There are 5 ways to turn a row about zero (a turn may also mirror it). The second row of each pair is the first, turned, with some noise. The first 45 pairs use one turn. New pairs use 3 turns, one after the other, and a turn may come again.
Some pairs, each with its turns in order after it:
-1.9; -19.5; -16.2; -1.3; -1.5; 19.8; 1.4; -14.6
-22.2; -18.9; 1.2; 14.2; 3.2; -11.8; -3.1; -6.6 | j_570

-12.5; 24.0; 10.1; 36.0; -8.4; -4.1; -22.6; -12.4
11.3; 11.0; 16.0; -31.5; 12.5; -3.6; -12.8; -30.1 | j_570

0.7; -8.7; -0.7; 11.5; 19.4; -12.8; 27.5; 21.0
4.1; -4.7; 21.1; -3.3; 4.1; -36.7; -4.6; 11.4 | j_3

-9.0; -0.8; 2.1; -1.9; -1.8; 6.8; 5.1; 4.4
6.4; 2.6; 9.8; -0.6; -2.7; 2.1; -5.5; -2.7 | j_439

15.3; 3.3; -14.9; 5.9; -3.9; 3.9; 44.2; 18.4
17.7; -22.2; 10.2; 12.3; -9.7; -1.2; 16.2; -38.7 | j_773

5.4; -1.1; 8.1; -1.4; -26.9; 23.6; 3.9; -6.4
-10.7; 1.1; -8.2; 11.1; 1.7; 16.8; 26.8; 9.5 | j_3

3.7; -21.9; -17.2; -40.7; 12.3; 8.6; -5.1; 4.6
8.0; 9.6; 22.6; -29.7; 11.6; -6.6; 27.8; -14.1 | j_439

-27.6; 25.1; 44.2; 17.4; -8.1; -1.9; -2.4; 32.1
-42.9; 23.4; -20.4; -14.6; -12.9; 17.8; 31.9; -17.1 | j_773

11.5; 34.3; -16.9; 15.4; 5.7; 4.0; 9.0; -1.1
23.6; -7.7; -17.3; -17.0; -13.2; -20.3; -2.7; -13.9 | j_570

3.4; 10.5; -10.4; 8.2; -7.1; -4.5; 0.8; 18.7
-13.7; -11.4; 13.6; 10.3; 1.2; 0.7; -12.6; -0.8 | j_565

-29.6; -16.5; -8.5; 13.7; 40.4; -42.2; -2.4; 9.1
-3.0; 16.2; 5.6; -1.8; -41.0; -50.3; 7.0; 20.7 | j_439

-4.2; 5.8; -3.6; 32.7; 1.6; -10.6; -23.6; -1.9
-1.9; 21.5; 10.3; -8.1; -16.3; -13.8; 17.9; 21.9 | j_773

-6.2; 6.0; -12.1; -0.4; -19.3; -2.8; -1.4; 9.0
-11.7; 3.9; 13.9; 10.5; 3.3; 12.4; 3.7; 9.0 | j_439

-4.1; 7.7; -1.8; 2.4; 4.3; 21.7; -1.0; 0.9
-6.0; 5.1; 11.0; -9.2; 9.4; 11.9; 10.0; -3.2 | j_565

-9.2; 2.3; 1.4; -29.1; 13.4; -0.5; 6.0; -2.5
11.0; 1.1; 17.7; -2.2; 5.7; -16.0; 9.0; -17.7 | j_439

9.1; -8.8; -0.3; 3.4; -16.5; -18.8; -23.3; 17.6
-9.3; -3.0; -7.3; -4.3; 16.1; -20.1; 23.2; 18.7 | j_773

-9.9; -32.3; -3.9; 24.4; 29.0; -11.6; -4.1; -5.7
-18.1; 24.8; -3.2; 17.4; 25.4; -14.6; 21.9; -15.8 | j_570

0.8; -30.6; 6.1; 12.3; 2.9; -18.7; -12.2; 1.2
-16.7; 20.5; 3.5; 1.3; 25.0; -2.8; 10.4; 7.3 | j_570

10.0; 14.0; -12.6; 0.3; 7.9; 13.7; 0.1; -36.3
7.2; -5.1; -12.2; -23.3; 31.4; 4.3; 5.0; 13.5 | j_565

17.8; 12.1; 10.3; 17.9; 9.2; 0.5; -4.7; 0.8
-4.3; 14.8; 7.8; -1.6; 26.6; -1.0; -0.9; -4.1 | j_3

-20.5; 25.9; -2.4; -28.2; 12.5; 8.1; 14.9; -13.8
-7.0; -21.9; -16.7; -15.4; 8.3; 12.0; 30.0; -19.9 | j_565

-5.9; -7.2; 11.4; -0.9; -22.0; 4.9; -13.5; 3.7
-3.2; 1.5; -22.4; -1.8; 6.2; 7.5; 13.0; 14.7 | j_773

-21.7; 19.8; -4.8; -3.4; -9.2; 8.6; 9.0; 15.5
20.4; -18.8; 6.7; -5.7; -7.0; 15.2; 7.8; -10.7 | j_570

9.2; -19.7; -5.6; -4.3; 1.2; 10.2; 18.1; -3.8
-21.1; -10.9; -16.8; 12.4; -1.8; -0.7; 3.5; 4.6 | j_570

-10.5; -3.4; -31.9; 33.0; -8.0; -2.7; -4.5; 4.1
-13.5; -8.0; 3.1; 3.4; -24.2; 14.9; 6.6; 35.1 | j_439

-3.1; 35.3; 7.8; -4.2; -18.5; -12.8; 9.4; 10.2
9.2; 27.6; 9.6; 27.3; -7.9; 5.7; -8.0; 14.4 | j_3

22.3; 15.6; -2.0; 8.4; 23.2; -15.9; -6.9; -19.4
-1.1; -20.5; -32.6; 1.5; 1.0; -23.4; 10.2; 1.8 | j_439

15.5; -1.1; -8.4; 9.7; 8.6; -15.1; -8.5; 8.7
5.6; 5.5; 6.4; -2.5; 9.9; -14.5; -5.4; -20.2 | j_3

2.6; 1.9; 17.7; -1.4; -44.2; -3.5; 3.6; -15.9
-21.6; 20.8; 3.2; 15.7; -20.6; 19.5; 25.6; 2.8 | j_3

-7.0; -2.2; 14.0; 8.8; 6.6; -31.6; -26.7; -29.5
-18.0; 26.0; -3.9; 12.5; -4.7; -22.1; -13.8; 31.7 | j_773

-35.0; -4.3; -13.8; 0.1; 19.4; -44.2; 1.8; -10.1
-13.7; 7.4; 10.3; 16.9; -38.8; -36.6; 18.8; 2.0 | j_439

1.2; 0.7; 12.6; -44.2; -13.8; 21.9; 40.4; 17.4
0.0; -29.6; -20.9; 9.5; 19.9; 32.2; -8.9; -43.6 | j_773

-41.1; 14.8; 8.3; 34.0; 42.4; -18.0; -29.2; -13.1
22.7; 42.1; 27.5; 6.0; 18.1; -11.2; 8.3; -52.6 | j_570

-11.3; 25.2; 6.0; 11.9; 1.1; -21.7; -20.0; -4.5
10.1; 22.7; 16.8; -2.1; -2.0; 19.1; -23.4; -10.1 | j_3

44.2; 11.2; 38.0; 0.0; 13.0; 13.0; 0.5; 8.5
-24.7; 36.4; -1.5; 10.7; 27.3; -32.9; 10.0; -2.8 | j_565

2.9; 3.3; -10.4; -3.8; -6.2; 20.0; -4.1; -4.9
0.2; 3.3; 5.5; -13.0; 13.5; 13.5; -5.3; -7.7 | j_565

4.0; -22.9; -3.1; 23.5; 22.6; -11.2; -14.5; 12.6
14.3; 11.0; 12.2; 28.6; -9.4; 1.7; 3.2; 25.0 | j_565

12.4; 14.3; -18.6; 1.6; -13.5; -1.6; 22.6; -20.1
-22.8; -6.6; 1.6; 35.5; 0.8; -1.2; -6.1; -2.6 | j_3

25.0; -2.4; -3.7; -17.5; 4.9; -0.7; -38.8; 30.9
36.7; 18.5; -28.1; -11.0; 10.1; -8.6; 10.9; -24.2 | j_3

-1.9; -16.2; 4.0; -6.3; 2.8; -3.2; -5.4; 6.7
1.8; 16.3; 5.1; -12.2; -2.6; -2.9; 1.1; -1.1 | j_439

12.0; -33.7; 16.4; -28.9; 13.6; -1.0; 14.0; -18.2
-26.5; 13.4; -14.3; 37.8; -2.3; 9.9; -15.4; 19.8 | j_570

7.2; -8.3; -1.4; -5.4; 11.0; 13.4; 8.4; 0.0
4.8; -16.1; 4.9; -0.7; -4.5; 8.0; -11.1; -2.5 | j_773

-20.5; -3.3; 9.1; 13.5; 15.0; 1.6; -14.1; 0.2
-11.3; 12.5; -4.1; -20.5; -18.2; -0.8; -5.6; 9.2 | j_773

12.1; 10.7; 4.2; -7.6; 23.1; 14.0; -1.0; 7.9
-10.6; 8.6; 0.9; 13.6; 20.7; 3.4; 18.1; -3.8 | j_565

6.8; 23.7; 1.4; -18.8; -18.7; -17.1; -15.2; 2.4
1.5; -20.3; 1.2; 1.7; 8.8; -21.3; -11.7; -24.7 | j_565

New pairs. What belongs after each?
-18.5; 3.8; 23.7; 6.8; -18.6; -5.8; 44.2; -15.5
32.3; -15.9; 14.3; -18.5; 17.4; 15.0; -17.3; -32.5 | j_3 j_570 j_439

-17.6; -11.1; -0.1; -2.4; 41.2; -9.2; -0.7; -19.2
-17.1; 4.5; -7.8; -6.3; -26.6; -28.8; -21.0; 13.4 | j_565 j_3 j_439

2.4; 4.4; -8.7; -15.8; 5.1; 6.6; -7.8; 0.0
9.4; -2.0; -5.2; -0.9; -7.5; -10.3; 4.3; -14.3 | j_570 j_773 j_773

20.5; -38.1; -21.2; -44.2; 14.2; 23.8; -30.7; 5.0
-26.7; -8.5; -3.7; 26.9; -18.4; -26.9; -48.4; 27.9 | j_439 j_439 j_773

25.1; 7.8; -23.2; 7.8; 35.1; 21.4; 1.7; 7.3
-13.5; 23.6; 2.3; 33.5; -8.1; 4.8; -30.1; -9.4 | j_773 j_565 j_3

0.7; -15.4; -1.7; 16.7; -2.5; 27.4; -14.9; -0.2
25.3; 14.2; -8.5; -4.8; -18.3; -3.9; 15.2; 3.5 | j_3 j_570 j_773

-3.3; 0.5; -14.6; -14.9; -6.2; -6.4; -0.3; 23.0
14.7; 12.2; -20.3; 2.3; 8.3; 9.7; 10.0; 8.4 | j_570 j_3 j_570

17.0; -1.5; -13.7; -0.2; 9.9; 2.8; 18.1; 10.7
23.0; -9.9; -3.4; 11.2; -8.3; 12.0; 0.1; -6.8 | j_439 j_773 j_565

2.6; 3.8; -1.5; -16.1; -27.9; -14.5; -12.0; -9.2
-9.5; -19.0; 0.4; 21.7; -12.7; -4.9; -16.1; 12.7 | j_565 j_439 j_3

-20.7; -26.9; 21.1; -1.1; 8.1; 44.2; 7.7; 14.7
44.5; 9.7; 6.8; -17.4; -12.1; -4.9; -27.6; 18.6 | j_439 j_773 j_439

-4.8; -1.7; 0.9; -2.9; 6.8; 17.7; -7.0; -29.2
-5.2; 3.7; 14.0; 18.7; 17.8; -2.2; -1.2; 22.3 | j_570 j_773 j_439

-30.6; 20.7; -9.0; 14.9; -3.4; -8.5; -9.7; 7.8
-17.6; -17.8; 21.1; 4.6; -5.0; 6.9; -23.9; -14.4 | j_439 j_773 j_439

-8.9; 11.1; 8.4; 20.2; 39.7; 5.0; -5.2; 4.1
-13.6; -25.5; -2.0; 0.4; 16.3; -34.8; 6.1; -1.2 | j_3 j_439 j_439

-6.3; -34.6; -16.2; 16.8; -12.7; -24.4; 19.2; -2.5
28.5; 1.9; -13.6; -11.8; -1.9; -32.1; -16.4; -23.5 | j_570 j_773 j_565

-1.6; 6.3; -2.2; -1.7; -17.4; -13.7; 9.5; -0.1
-0.1; 2.0; -10.7; -19.6; -4.7; -7.9; 7.8; 0.2 | j_570 j_773 j_3

-10.4; 31.7; -5.8; 7.1; -15.1; -12.6; 28.4; -9.3
-5.6; 22.0; 23.8; 11.9; 22.0; 22.6; 9.0; 14.5 | j_773 j_773 j_3

14.0; -4.5; 12.3; 2.4; 8.4; -16.6; -6.7; 4.0
-18.5; 12.1; 2.0; 12.7; -5.4; 3.8; -3.3; 8.4 | j_565 j_3 j_773

-1.9; -13.3; -21.3; -33.0; -21.7; 2.6; 22.3; -7.7
1.1; 21.5; -46.7; 4.3; -7.6; -8.0; 2.4; 0.6 | j_570 j_3 j_565

-7.1; -9.6; -2.5; 2.2; 6.2; -5.2; 6.8; 6.1
-4.3; -7.8; -14.3; -0.4; -6.7; -0.6; -0.9; 1.4 | j_565 j_773 j_570

3.6; 21.2; -0.5; 36.0; 4.9; -2.3; -7.9; 17.9
16.0; -24.9; 8.5; 21.2; 26.0; 10.1; -7.9; 2.4 | j_773 j_565 j_570

-6.9; 21.0; -18.3; -31.1; 12.5; -11.0; -4.6; -24.5
-12.0; -7.9; -11.9; -16.0; -4.7; -35.8; -26.0; -2.5 | j_773 j_565 j_439

-5.3; -4.5; 24.0; 0.4; -35.3; 6.5; -1.5; 25.7
14.0; -34.3; 2.7; 18.6; -2.9; 12.2; 4.0; -26.5 | j_570 j_565 j_439

23.0; -0.7; -7.4; 27.3; -7.0; 0.1; 3.9; 10.8
15.1; -32.9; -10.9; 11.0; 6.0; 2.6; -3.9; 5.3 | j_773 j_570 j_3

3.2; 16.5; 15.7; -16.1; 20.9; 5.4; -15.0; -4.8
20.6; -6.6; -24.2; 8.6; -6.4; 13.9; -9.7; 9.9 | j_773 j_773 j_3

-7.1; 3.8; 3.7; 13.0; -0.3; 0.7; -10.4; 5.0
-2.8; 1.1; 1.5; 3.8; -0.8; -2.7; -17.3; 5.5 | j_3 j_565 j_3

6.1; 6.6; -6.4; 5.1; 5.8; -18.1; 7.2; -18.6
-4.7; -1.1; 2.7; 7.4; -7.7; 5.3; 10.2; 25.4 | j_773 j_439 j_439

-22.6; -11.4; 44.2; 10.4; -6.8; 0.7; -3.5; -0.3
-9.4; -18.5; 26.9; -5.0; -36.7; -0.8; -13.7; -11.4 | j_570 j_773 j_570

-1.5; 4.9; 2.5; 32.2; -1.1; 20.0; 2.5; -14.8
2.9; 10.9; 7.7; 4.7; -9.9; 31.6; 20.0; 0.2 | j_570 j_3 j_439

-14.3; -7.2; 1.6; 35.5; -44.2; -17.6; -11.8; -4.3
-20.6; 14.1; 24.3; 21.2; -1.5; -10.7; 23.4; -39.5 | j_565 j_570 j_565

-11.5; 11.3; 21.7; 19.5; 19.7; 1.1; 43.8; 16.0
23.0; 19.3; 2.6; 26.3; 24.1; -36.3; -13.5; -3.3 | j_439 j_570 j_439

2.0; -6.9; -6.9; 1.0; 28.2; -8.3; 11.6; -10.8
-9.6; 13.7; 13.7; -6.1; -16.0; 10.4; -6.0; 14.2 | j_570 j_439 j_439

-15.4; -1.6; 7.6; 18.8; -12.4; -11.5; -17.0; 10.6
19.1; 5.9; 2.8; -12.4; -19.1; 20.3; -2.3; 3.4 | j_773 j_565 j_565

-1.5; -31.2; 13.7; -1.5; -5.5; -22.8; -6.3; 2.6
-10.2; -15.8; 26.6; -16.0; -12.0; 1.8; -19.7; -0.4 | j_3 j_3 j_565

-2.3; 16.9; 20.3; -8.8; 24.9; -9.3; 7.1; -14.6
-19.2; -21.3; -10.3; 27.1; 7.6; 1.3; -6.9; -4.0 | j_773 j_565 j_773

-2.3; -3.1; 10.6; -25.5; 6.8; 33.6; -13.4; 33.5
26.1; 17.4; -24.7; 16.9; 6.2; -7.2; 17.6; -33.0 | j_439 j_565 j_570

-2.1; -15.6; 9.2; 3.3; 13.5; -11.2; 4.4; -4.2
17.9; -2.3; -12.5; 2.9; 0.5; -7.9; 9.8; 7.1 | j_773 j_773 j_570

-30.3; -19.8; 5.8; 8.2; 10.3; -14.0; -3.0; -7.6
26.3; -19.8; 19.4; -5.9; 2.2; -3.0; 8.6; -12.0 | j_565 j_565 j_565

12.1; 22.1; 2.4; -16.5; -6.7; 44.2; 0.5; 4.8
10.3; 44.2; -1.3; -14.6; -0.8; 24.1; -10.2; -5.2 | j_439 j_773 j_439

2.6; -2.0; 6.1; 30.6; -2.9; -6.6; -6.1; -36.0
-4.4; -13.5; -2.6; -17.1; 20.8; 24.2; -2.0; 29.0 | j_439 j_565 j_773

-1.6; -7.8; 21.1; -9.5; 3.3; -2.9; -22.6; 3.8
1.0; -24.6; 0.2; 9.0; 12.6; -2.5; 11.1; 13.8 | j_773 j_3 j_773

7.3; 8.0; -5.7; 6.4; 35.1; -12.5; -2.7; 0.7
-6.6; 17.0; -28.0; -7.7; 4.0; -17.9; 1.8; 5.4 | j_3 j_565 j_570

-11.4; -1.3; -11.9; -26.9; -1.4; -4.5; -31.2; 44.2
18.8; -2.0; 0.0; 28.2; -32.7; 11.8; -7.3; -39.4 | j_439 j_773 j_439

11.0; 3.6; -13.7; 9.5; -15.3; 11.3; -3.5; -4.3
-7.0; 2.3; -7.2; 15.4; -18.5; 6.8; 6.6; -10.7 | j_570 j_3 j_3

0.6; -9.1; 0.5; -0.4; 23.4; -0.4; 6.9; 18.3
12.8; -10.7; -0.7; -1.5; -0.9; -6.4; -8.5; 25.4 | j_439 j_565 j_565

0.2; 1.7; -37.5; 1.5; 7.2; 7.8; -17.3; -9.2
6.0; -11.2; -2.2; -7.9; 38.2; -8.0; 2.0; 15.5 | j_3 j_565 j_439

-7.4; 1.9; -9.9; -2.8; -25.4; 3.2; 1.3; 17.5
-11.8; -4.0; 0.1; -21.1; 19.7; 7.6; -7.3; 7.6 | j_565 j_439 j_565

-40.0; -10.7; 2.6; -44.2; -4.8; -8.7; 13.2; -16.7
-5.7; 35.5; 1.2; -26.0; -33.9; -4.2; 18.6; 27.8 | j_565 j_570 j_439

3.9; -22.1; 3.4; -22.7; 8.3; 8.0; -18.4; 22.2
-1.7; 2.2; -33.9; -19.9; -12.9; -19.7; -4.2; 1.8 | j_3 j_773 j_439

4.8; 0.1; 5.6; -1.5; -21.6; 2.5; -23.1; -0.5
-16.4; 15.5; 12.2; -8.4; 15.0; 4.1; 10.3; 5.9 | j_565 j_570 j_773

-30.8; -1.5; 11.7; -4.5; 14.6; 16.1; -15.6; 24.1
18.2; 9.2; 26.3; 17.9; -10.2; -4.4; -23.7; 14.4 | j_565 j_3 j_439

14.8; 4.3; 7.5; 21.7; -28.9; -12.9; 44.2; -35.5
-10.3; -35.6; 11.7; 26.7; 37.4; 31.6; 12.7; 11.2 | j_439 j_565 j_773

-21.1; 1.1; -3.2; 1.0; 9.4; 0.3; -29.5; -11.0
-4.8; -26.4; -7.3; 15.9; -0.1; -18.4; 10.9; -5.5 | j_3 j_3 j_570

-7.5; -9.9; -14.6; -3.4; 5.8; -0.4; -1.9; -4.8
8.3; 3.4; 1.5; 7.5; -11.7; 3.9; 4.4; -10.6 | j_570 j_439 j_3

8.0; 22.9; 8.3; -23.4; 8.7; -10.0; 5.6; -16.3
25.5; 5.6; -11.1; 7.3; -24.1; 12.6; -5.8; 9.6 | j_3 j_773 j_570

-13.2; -18.2; 7.6; -15.4; 44.2; -5.4; 29.7; -41.2
-27.2; -42.1; -1.8; -22.4; 16.0; -3.3; 44.1; 14.5 | j_570 j_439 j_570

32.1; -22.9; 1.0; 25.3; -14.2; 4.1; 1.3; -1.9
-10.9; 39.1; -16.8; 11.2; -1.2; -11.1; 9.3; 11.7 | j_565 j_570 j_3

-3.7; 27.2; 26.8; -5.5; 26.9; 6.2; -9.3; 5.9
10.6; -33.9; 1.1; 2.2; 15.7; 6.7; 27.5; 7.6 | j_565 j_565 j_570

20.4; -6.0; -4.0; 25.7; 2.2; 10.2; 4.0; 25.2
9.3; 21.4; -5.6; 5.1; 16.9; -20.9; -14.1; 19.8 | j_439 j_439 j_3

-32.5; -3.0; 2.3; -2.2; 4.9; -1.2; 8.6; -12.0
1.2; -5.6; -22.9; 17.8; 9.5; 8.8; 4.1; -15.9 | j_3 j_565 j_439

